The rows of a group lie close to one hidden flat surface of 13 dimensions, which may be shifted away from zero. Surfaces can cross.
In the rows, 128 means zero.
Some rows, each with its group after it:
[156 102 153  92  84 125 151 139 105 158 128 179 104 170 137 147  84] | q_329
[ 77  96  87  94 127 157 144  69 207 110 137 161 109 113 136 148 155] | q_775
[192 155  81 160 162 173 103 100 161 139  88 110 244 117 107 109 155] | q_359
[156  74 185 103 142 147 110 156 156 118 127 195  95  98 127 143 152] | q_811
[127  90 117 121  61 153 105  85 157  96 114 164 141  94 132 197 116] | q_608
[127 179 129 127 114  52  95 134 137  65 148 128  94 115 189 149 179] | q_598
[125 158 124  78  96  98  90  96 106 111  90 156 164 154 138 182 146] | q_598
[159  87 157 113 105 148  70  94  85 139 100 146 116 125  99 141  90] | q_722
[ 56 113 174 111 166 155  77  74 129  78 103 161 144  85 133 120 118] | q_96
[145 109 133 124  67  92 136  99 133 149 113 108 143 221 126  87 111] | q_811
[149 151 145  87 137 192 123 102  87 206 178 132 147  81 154  90 200] | q_329
[134 110 122 153 138 112  91 122 161 126 127 112 132 134 134 143 152] | q_598
[120 120 116 170  99 165  74 122 147 117 162  77 124 103 126 107 139] | q_722
[158 135 137 135 129 121 150 150 112 126 100 129 176 127 100 174 102] | q_598
[ 74 136 114 158  96 138 137 163 115 161 180 126 159 175  59  85 131] | q_359
[137 133  96 121 179 124 169  93 114 182  79 119  92 111  97 155  90] | q_329
[146 144 120 150  75 165 143 141 171 123 168 148 148 126  77 127 124] | q_329
[129 176 132 142  96 122 197 158 126 152 108  79 171 127 123 159 130] | q_722
[151 129 129 100  97 134 124 141 120 156 111 136 118 178 108  86 134] | q_775
[149 155 115 138 103 116 117 110  83 135 124  86  92 115 144 123  98] | q_722
[148 132  89 197 137 196  41 137 150  86 186 108 182 148 114  61  71] | q_96
[128 179  47 185 126 106 153 161 104  93 157  99  84  90 129 102  93] | q_359
[134 112 154 148 153  84 160 176 113  95 131 108 123 129 156 107 128] | q_329
[160 140 140 132  97 141 173 147 127 131 169 125 113 126 121  84 118] | q_608
[126 156 131 184 117  76 144 144  99 144 118 117 109  95  80 143 131] | q_608
[165 117 105 127 136 132 136 116 125 164 121 109 106 136 136 139 113] | q_96
[114 105 149 141 130 130 128 135 154 119 161 146 106 110 117 152 128] | q_811
[141 139 141 139 131 128 177 122 144 139 126 113 124  94 114 117 144] | q_329
[177 116 119 170 134 150  68 152 111 118 133 158 126 111 142 121  88] | q_359
[103 166  81 160 138 116  72 170 120  57 160 122 142 127 113 154 113] | q_722
[ 87 106 151 109 157 104 171 133 125 146  97 125 129 152 144 136 119] | q_775
[168 136  67 114 114 134 139  77 126 176  90 101 121 161  86  81 124] | q_329
[125 101 159 161 123 162  89 126 145 117 169 118 173 123 153 116 123] | q_608
[160 150 100 141 171 123  78 150 123 115 156 149 113 144 165 160  91] | q_811
[160 151 142 137 187  78  86 159  74 111 106 136 113 143 125 129 105] | q_722
[122 127  95 111  78 138 173 101 142 135 144 119 134 147  76  83 148] | q_722
[117 140 136 110  94  97 129  95 139  97 104 123 153 141 140 130 159] | q_329
[129 123 189 136  73 136  51 120 102  95 144 126 184 133 139 130 132] | q_722
[ 91 107 121 136 152 155 129 142 152 193 126 108  99 135 103 142 141] | q_722
[124  98 178  86 169 154  86 141 134 130 160 173 123 131 170  84 173] | q_598
[194 117  82 136 107 147 152 119 146 115 111 109 112 112  88 131 109] | q_96
[104 174  75 119  96 149  46 102 108 118 177 127 127 142 147 135 131] | q_598
[101 126  93 131 139 124 113 123 133 145 143 127  85 160 117  94 117] | q_775
[135 126  90  72  82 174 140  82 151 110 130 173 134 117 110 153 131] | q_608
[150 148 165 107  99 132 150 157 143 132 138 199 146 156 120 173 113] | q_329
[129 138 116 110 187 105 158  97 159 163 135 134 116 151 185 152 131] | q_811
[153 157 111  95 109 132 128  72 122 149 131 112 101 110 174 130 144] | q_96
[ 99  89 172  91  72 114  70 100 112  54  83 167 179 145 126 186 113] | q_608
[169 165  65 112 135 150 137  91 163 101 125 128 135  98 109 108 155] | q_608
[139 128  80 124 142 110 117  93 161  92  60 139 158 121  99  93 181] | q_359
[ 69  97 125 122 121 123 138 136 129 100 118 136 137 129  99 178 108] | q_722
[139 140 134 137  86  83  78 115  97 183 106 177  82 132  76 139 161] | q_608
[139 125 175 125 143 133  92 164 122 102 162 182 112 165 149  65 105] | q_96
[140  93  99 147 148 145 142 140 139 140 147  42 106 152 111 128  95] | q_359
[182 125 117 105 125 107 205 189  99 110  59 121 133 160 130 157  64] | q_775
[ 80 141 102 165 110 126 159 102 133 106 133  53 176 123 126 120 109] | q_96
[184 132 124 112 110 135 144 133 110 137 109 122  71 119 163 123  93] | q_775
[136 127  48  84 133 152 156 148 139 132 154 198  93 157 110 165  93] | q_329
[103 145 147 158 125  96 142 151 111 117 145 111 126 126 104 127 124] | q_811
[ 86 143 131 119 137 103 150 156 144 119 119 126 132 140 129 151 157] | q_722
[183 182 137 143 197 132 116 153 136 174 165 157 150 125 143  99 174] | q_608
[113 130 131 158 130  99 128 130 120  98 141 111  90  91 124 120 125] | q_608
[170 152 100 142 105 121 101 137 158  79 148 135 104 130 140 115 124] | q_329
[118 154 230 127  94  70 152 117 129 114 147 201 133 130 158 156 124] | q_775
[100  89 147 123 150  81 150 111 123 137  92  98  93 141 127 125 134] | q_96
[123  76 152 205 146 156 133 127 130 177 115  80 179 141  93 145  50] | q_329
[113 150 165 142  98 118 136 154 126 103 177 133 123 107 151 139 138] | q_811
[115  58 163 134 125 121 149 149 134 109  99 182 120 114 147 149 103] | q_359
[149  78 117 147 121 167 121 143 153 117 118 116 197 159 146 142  96] | q_811
[126 123 114 165 117 103 124 131 118 125 122  79  85 114  51  86 149] | q_96
[182 167  45  82 139 124 127 109  99 164  79 221 121 164 134 136 101] | q_359
[160 150 129 131 148  87 110 159 133  72 108 135 164 160 129 123 139] | q_96
[140 123 121 124 122 132 174 129 110 135 142 122 117 126 142 148  81] | q_722
[143  88 150 102 113 164  84 120 135 145 124 159 135 150  79  81 162] | q_598
[166 150  73 130 155 143 104 137 137 115 122 144 137 122 123 138 122] | q_359
[189 170 113 117 112 111  75  93 109 154 104 124 139 181 115 102 132] | q_811
[ 97 110 151 145 111 168 150 108 123 181 140 103 187 130  99 131 117] | q_329
[ 91  97 105 120 124 120 113  91 149 138 107 117 136 144 110 153 139] | q_598
[137 148 161 150 174 153  94 162  71 179 120 134 191 154 115 176  66] | q_775
[112 135 157 154 141 126  80 187  91 130 140 125 115 137  80 110 113] | q_775
[128 166 103 181 106 149 108 152 110 157 199  78 146 120  98 130 131] | q_96
[125 100 153  91 168 150  95 119 137  96 136 164  91  74 170 133 159] | q_598
[109 150 109 103 187 111 145 146 106 143 124 153 125 144 117 146 132] | q_598
[117 132  92 101 163 160 143 179 133 123 137 153 119 133 127 159 116] | q_775
[129 171  98 125 126  98 108 115 106 124 117 127 143 165 112 141 120] | q_811
[179 142 146 146  96 151 126 113 137 127 132 156 165 110  94 223  71] | q_811
[160 139  75  93 143 162  80  70 123 138 120 118  63  91 129  83 153] | q_598
[153 120 138  83 111 139 131 152 129 144 110 179  99 163 100 113 135] | q_775
[171 118  84 115 159 106 113 138 157  81  91 123 143 167 135 129 135] | q_359
[141 130 139 141  90 104 135 150 145  86  82  95  70  81  88 130 161] | q_722
[121 110 165 139 155  92  65 107 133  71  94 101 140 110 127 102 175] | q_722
[124 150 114 124 105 113 110 139 129 123 154 136 120 161  93  84 156] | q_811
[124 138 124 123 133 148 157 138 118  95 142 138 132 101  73 128 109] | q_608
[ 72 123 143 149 123 113 210 130 128 160 138  96 138 107 121 177 119] | q_598
[137 147  98 158 115 119 137 151 133 169 138 134 210 221 112  41 139] | q_359
[ 81 186  88 112 141  83 111  86 102 110 109 140 104 125 123 167 113] | q_775
[162 122 127 145  46 106 120 143 138  52 104  95 156 146  99 103 136] | q_359
[ 84 182 107 129 138  87 168 120  91 118 119  97 141 163 116  86  99] | q_96
[110 117 137 154 112 140 155 198 118 100 168  98 131 130 185 144  77] | q_775
[208 132 124 133 182 144  51 135 124  88  83  92 141 100 223 148 109] | q_775
[113 121  63 102 193 139 121 119 152 127 128 163 103 129 137 159 131] | q_359
[112 125 107 114  77 177 151  92 106 143 152 116 160 136 145 160  62] | q_608
[166 149 120 155  78 133 106 125 124 125 124  75 113 118 119  96 135] | q_722
[171 118 121 125 163 120  91 169 121 116 132 135 101 154 127 136 113] | q_359
[160 132 120 153 148 157 121 145 148  86 120 137 187  92  81 149 122] | q_608
[171 105 139 121 194 124 181 165 158  75 137 162  93  81 181 147 113] | q_608
[169 117 141 159 121 114 133 118 133 148 108  91 130 119 132 133 127] | q_598
[102 128 181 151 180  89 104 133 102 149 115 114 132 144 153 119 120] | q_775
[128 104 160 176 152 128 121 154 135 117 142 104 113  95 106 116 129] | q_811
[118 164 118  97 134 108 123 160 104  99 119 151 184 156 174 164 131] | q_811
[145  73  95 170  61 195 149  85 185 111 109 116 195  85 131 123 116] | q_359
[126 177 174 162 184 106 100 114 120 149 116 117 162 105 150 166 118] | q_329
[150 150 149 126 114 132 143 117 144 174 149 143 123  96 145 183 153] | q_598
[113 134 146  82 147 114 181  88  99 161  66 147 105 147  82  83 109] | q_96
[168 170  75 135 126 132 171 120 153 117 121  91 166  85 116 188 158] | q_96
[148  96 149 126 130 122 158 130 114 115 104 116 117  98 132 125 126] | q_329
[ 90 133 157 103  98  82 128 121 131 118 150 142 125 177 171 132 142] | q_811
[126 144 104  99  78 130  56  94  82  74  93 122 159 143 110 123 120] | q_598
[179 121 110 164 131 123 105 129 168 178 101 164 201 158 102 146 160] | q_608
[129  81 173 164 101 156  72 149 120 125 173 123 122 130 139 131  94] | q_96

New rows. What belongs after each?
[115 117  69 174 157 146  63 101 186  84 158 135 174 156 161 155  89] | q_775
[104 150 103 166 112 135 127 104 164 132 170 101 182 118 168 128 160] | q_608
[161  74 137 157 153 138 133 120 153 169  77 117 178 178  46 125 100] | q_811
[ 63 169 118 130 123  59 127 169 124  93  99  92 154 177 153 159 145] | q_722
[156 145  63 139 101 136  82  92 132 108 113 115 137 146  96 145 102] | q_811
[119 132  98 101 187 118 165 142 157 127 157 110  89 136 163 136 150] | q_359
[163 136 179  67 163 139 140 111 103  80  72 153 175 120  99 128 126] | q_608
[144 115 152  83  79 134 146  74 164 130  88 173 122 125  90 121 165] | q_775
[164 172 130 178 146 103  80 127  97 119  93  91 176 146  96 114  99] | q_775
[127 123 150  94 128 156 156 116 142 143 101 134 191 133 186 173 126] | q_775
[ 85 110 157 125 134 108  70  64  91 131  86  91 111 142 135  82 111] | q_96
[153 150  97 134  88 170  99 163 165 119 146 140 157 139  81 139 151] | q_722
[105 121 144 125 141 144  99 174  77 136 122  84  99 120 164 129 109] | q_775
[120 184 106 159 138 120 166 150 122 100 136 158 194  88 191 151 121] | q_359
[130  97 140 157 113 117 117 154 131 106 118  97 141 146 122 121 112] | q_722
[173 130 174 165 139  74 106 104 105 161  86  93 124 119 183 105 140] | q_608
[144 164 139 121 123 141 154 147 110 115 156 151 139 107 117 136 119] | q_608
[128  80 117 139 121 103  89 111 142  97  85 147  89 127 118  73 150] | q_359
[ 67 116 149 114  96 121 114 137 127 131 181 115 103 162 128 111 155] | q_359
[195 128 148 140 134  68 107 104 120 144 100 114  57 151 121  99 108] | q_811
[117 116 165 103 150  85 168 108 111 130  96 125 101 123 114 109 154] | q_722
[153  71  92 104 122 143 102 165 124  70  79 142 117 131 151 117 121] | q_811
[123 115 189 128 136 123 120 131 117 107  94 146 171 108  67 136 143] | q_608
[151 111 135 133  62 160  87  90 111 112  92 104 119  85 106 165 107] | q_722
[120 155 129 156  83 132  48 126 124 105 109  82 130 103  93 130 161] | q_722
[163 146  92 151 102 110 133 121 151 143 125 136 190 167 165 154 121] | q_608
[136 180 131 155 103  96 135 148 114  96 133 145 148  88 116 168 140] | q_608
[172  95  90 119 133 140 111  78 178 115  75 168 133 148  94 144 106] | q_775
[145  94  94 159 124 149 101 166 156 100 163 141 113 133  97 132 112] | q_598
[132 153  70 148 111 143 132 124  97 149 122 141 145 130 120 133  84] | q_359
[ 47 181 123 114 150  59 137 165  92 102 158 138 125 169 129 138 140] | q_722
[141 133 148 191 114 161  74  87 137 157 174 148 151 116 100 140  78] | q_775
[133 151 155 113  83 143 111 158 110 116 131 149 129 116  83 122 149] | q_775
[220 127 103 127  77 142 136  90 156 164  96 110 147 147 120 117 139] | q_598
[125 169  95 108  51 149 191 156  96 176 161 111 137 189 118 103  92] | q_775
[103 138 111 115 103 166  60 100 103 129 163 128 154 114 118 123 163] | q_329
[132 162 187 121 110 104 159 122 139 115 126 157  86  75 120 147 160] | q_329
[206 133 125 135 134 180 154 162 130 116 172 110 122 102 154  48 126] | q_598
[179 117 137 118 100 158 159 144 118  57 112 122 165 132  71 104  79] | q_608
[110 103 147 128  81  96 104  78 107 167  86 117 156 182 128 120 129] | q_608
[117 131 180 151 117 130 126 128 184 126 177 206 165 135  11 205 128] | q_811
[125 153 109 145 110 110 115 129 126 106 136 112 169 151 169 104 137] | q_359
[116  74 188 139  74 105  97 109 123 112 103 115  79 118  87  97 141] | q_811
[125 110 136 151 112 117 182  91 145 170 109 115 120 147  75  94 112] | q_775
[161  96 163 123  89 167  87 107 172 113 142 155 108  61 124 152 177] | q_598
[101 119 125 133 114 113  58 134 143 114 138 182 124 198 121 177  70] | q_329
[133 119 127 145 142 119 172 152 114 124  94 166 123  92  86 143 113] | q_359
[166 176 138 124  71 116  96  80 168 153 113 158 150 202 141 151  93] | q_329
[155 134 147 123 102  61 169 129 142 127  26  58 124 153 129 104 163] | q_722
[129 141 149 127 100 140 151 127 128 125 141 119 164  95 105 113 171] | q_329
[ 92 121  90 128 101  75 138 127 136  95 115 125 139 188 150  80 135] | q_359
[125 148  93 136  63 161  81  68 101 177 118 234 177 119 200  83 118] | q_359
[146  92 152 141  88 115 118 163 145 102 150 147 118 167 111 111 116] | q_811
[177  88 132 158  68 150 137 125 108 157 101 155 148 142 151 103  68] | q_359
[187  93 143 141 113 204  78 133 150 121 154  88 158 105 116 175 104] | q_359
[131 129 161  81 166 142 129 136 113 148 154 165 118 162 121  83 135] | q_608
[148  97 168 115 122 120  95 128  77 184  92 104 118 188  86 123  98] | q_359
[116  90  72 108 144 146 102 187 109 109 109 154 100 155  76  92 128] | q_811
[102 189 141 124 107 155 141 113  90 144 177 121 154  93 106 123 133] | q_608
[165 178 127 172 112  85 201 133 148 117 115 108 150  61 140 145 170] | q_608
[107 111  79 127 120 150 152 174 140  69 129  69  65  78 135 101 140] | q_775
[122 123 137 167 114 131 150 155 145 173 159 169 139 105 126 187 125] | q_608
[133 143 159 155 135 111 105 144 100 184 142 133 131 133 126 191 105] | q_598
[125 144 133 104 131  96 137 122 129 144 129 149 146 188 161 125 131] | q_329
[112 129 108 103 112 169 156  87 143 158 141 118 169 111 118 115 173] | q_329
[104 163  99  93  89 117 153  98 115 161 148 191 114 182 125 169  74] | q_775
[ 88  80  66 127  94 162 164 164 133 157 173 187 135 205 131 149  43] | q_359
[143  96  82 131 172 123 129 119 144 117 116 125  79 128  54  75 136] | q_722
[106 113 120 149 131 146 110 117 129 153 169 164  97 141 132 155  61] | q_775
[ 93 112 105 101 183 123 181 124 138 133 115 102  93 109 107 176 128] | q_359
[158 141 187 109 144 128 161 116 163 151 139 153 106  87 174 115 183] | q_329
[ 89 168 143  77 113 120 175 196 132  86 157 211 124 119 115 180 155] | q_775
[137 153 137 167 108 145 111 127 114 167 148 108 155 102 101 183 114] | q_598
[162 116 126  99 125  86 174 165 100 119  78 145  59 129  99 101 127] | q_811
[ 97 168 102  94  91  81 132 106 162 148 184 150  40 141 153 117 208] | q_598
[153 124 122 112 149 130  93 118  93 175 103 178  92 131 122 115 118] | q_359
[ 75 115 122 124 119 117 126 128 132 111 130  91 118 148 153 104 143] | q_775
[140 111  97 132 130 134  94 138 163  94  81 110 129 128 152 181 117] | q_722
[ 89 251 128 131 116  74 134 165  59 104 179  78 144 128 152 147 140] | q_359
[ 94 153  75 112 140  58 126 113 141  87 142 137  89 163 214 129 137] | q_608
[104 158 149  92  94 167  54 134  86 111 174 181 148 115 137 159 133] | q_598
[118  90 121 156 133 133  77 135 138  91  99 104 137 135  94 116 116] | q_775
[207 109  95 133 125 150  82 114 130 108  62  77 112 122 123  93 118] | q_775
[ 94 138 144  74 107 187  83 138 164 140 188 158 114 114 153  86 226] | q_775
[165 131 172 120  71 154 125 135  79 183 126 125 148 144 130 117 105] | q_811
[137 132 114 136 124 136  99 174  87  92 101 104 171 127 124 114 127] | q_811
[ 97 139 117 130  66 107 125 155 110 105 169 142 102 154 117 106 124] | q_359
[118 141  82  85 139 153 135 102 157  92  99 123 107  76 139 148 166] | q_775
[127  97  75 136 123 143 158 120 169 113 118 106 166 142  77  86 156] | q_329
[168 124 120 132 184 170 108 155 143 130 159 122 161 126 184 190  99] | q_359
[136 132  94 145  95 122 134 186  92 118 160 136  76 161 100 116  77] | q_811
[150 126  73 136 107 171 145 125 159 126 155 133 121 114 102 149 104] | q_811
[159 101 135 135 167 112 124 127 133 126 103 112  94  90 126 166 139] | q_96
[177 135  97 163 110 149 143 142 132 148 124 147 143 116  57 143 104] | q_608
[130 100 180 133  92 140 202 173 114 160 143 114 143 141 106 145  98] | q_359
[ 97 126 126 132 105 121 127  92 116 138 108 130 140 112  96 154 131] | q_608
[187 155 139 115 140 146 114 123 130 161 139  97 149 139 164 118 151] | q_359
[ 88 168 129 111 106 132 168  64 107 161  92 101 143 123  58  79 138] | q_96
[171 169 132 130 104 119 130  98 116 112 120 107 151  98 167 131 133] | q_608
[139 163 157 137  66 103 191 161 133 116 151 155 163 122 118 132 156] | q_608
[171  90 117 116 196 160 139 134 168 104 118 123 166 127 189 102 134] | q_598
[ 67 136 146 114 190 107 179 134 151  88 143 133 176 121 172 147 149] | q_608
[176 131 130 125 108 110 101 140 127 113 118 138 142 167 155  95 139] | q_359
[131 110 180 137 134 111  81 108 115 177 114 153  74 165 137 145  74] | q_329
[147 118 182 126 104 122 130 115 115 113 115 129 179 132  59  77 163] | q_722
[172  85 136  93  42 151 109  85  88 148 100 135  96 124 101 104 121] | q_329
[181 167 106 143 115 113  91 123 104 136 112 120 139 171 131 129  83] | q_329
[142 141 134  72 113 116 111 141  65 133  70 154 151 160 137 143 123] | q_811
[147 135  93 153  96 151 158  89 155 150 134 108  80 105 125 147  72] | q_329
[123 136 150 173 162 122 114 147 121 134 167 122 130 117 138 170  89] | q_811
[143 139 103 154 155  72 132 171 129 124 126 178  96 122 124 170 122] | q_608
[104 123 152 102 101 154  98  96  97  93 133 117 161 135 115 119 101] | q_608
[ 99 181 146 179 124 105 134 127 119 124 116 105 183 134  99 185  75] | q_329
[122 101 185 145 139  86 130 144 120 124 119 134 117 158 166 123  98] | q_775
[101 114 123 128 107 130 135  79 138 124 125  84 135 115 164 136 123] | q_96
[156 166 141 113 168  67 178 149 121 108  82 145 110  94 126 185 151] | q_598
[103 128 159 145  98  96  77 105 123 171 156 148 113 144 184 130 164] | q_608
[165 140 145 167 144 125  94 170 128 131  88  79 104  95 165 176 111] | q_722
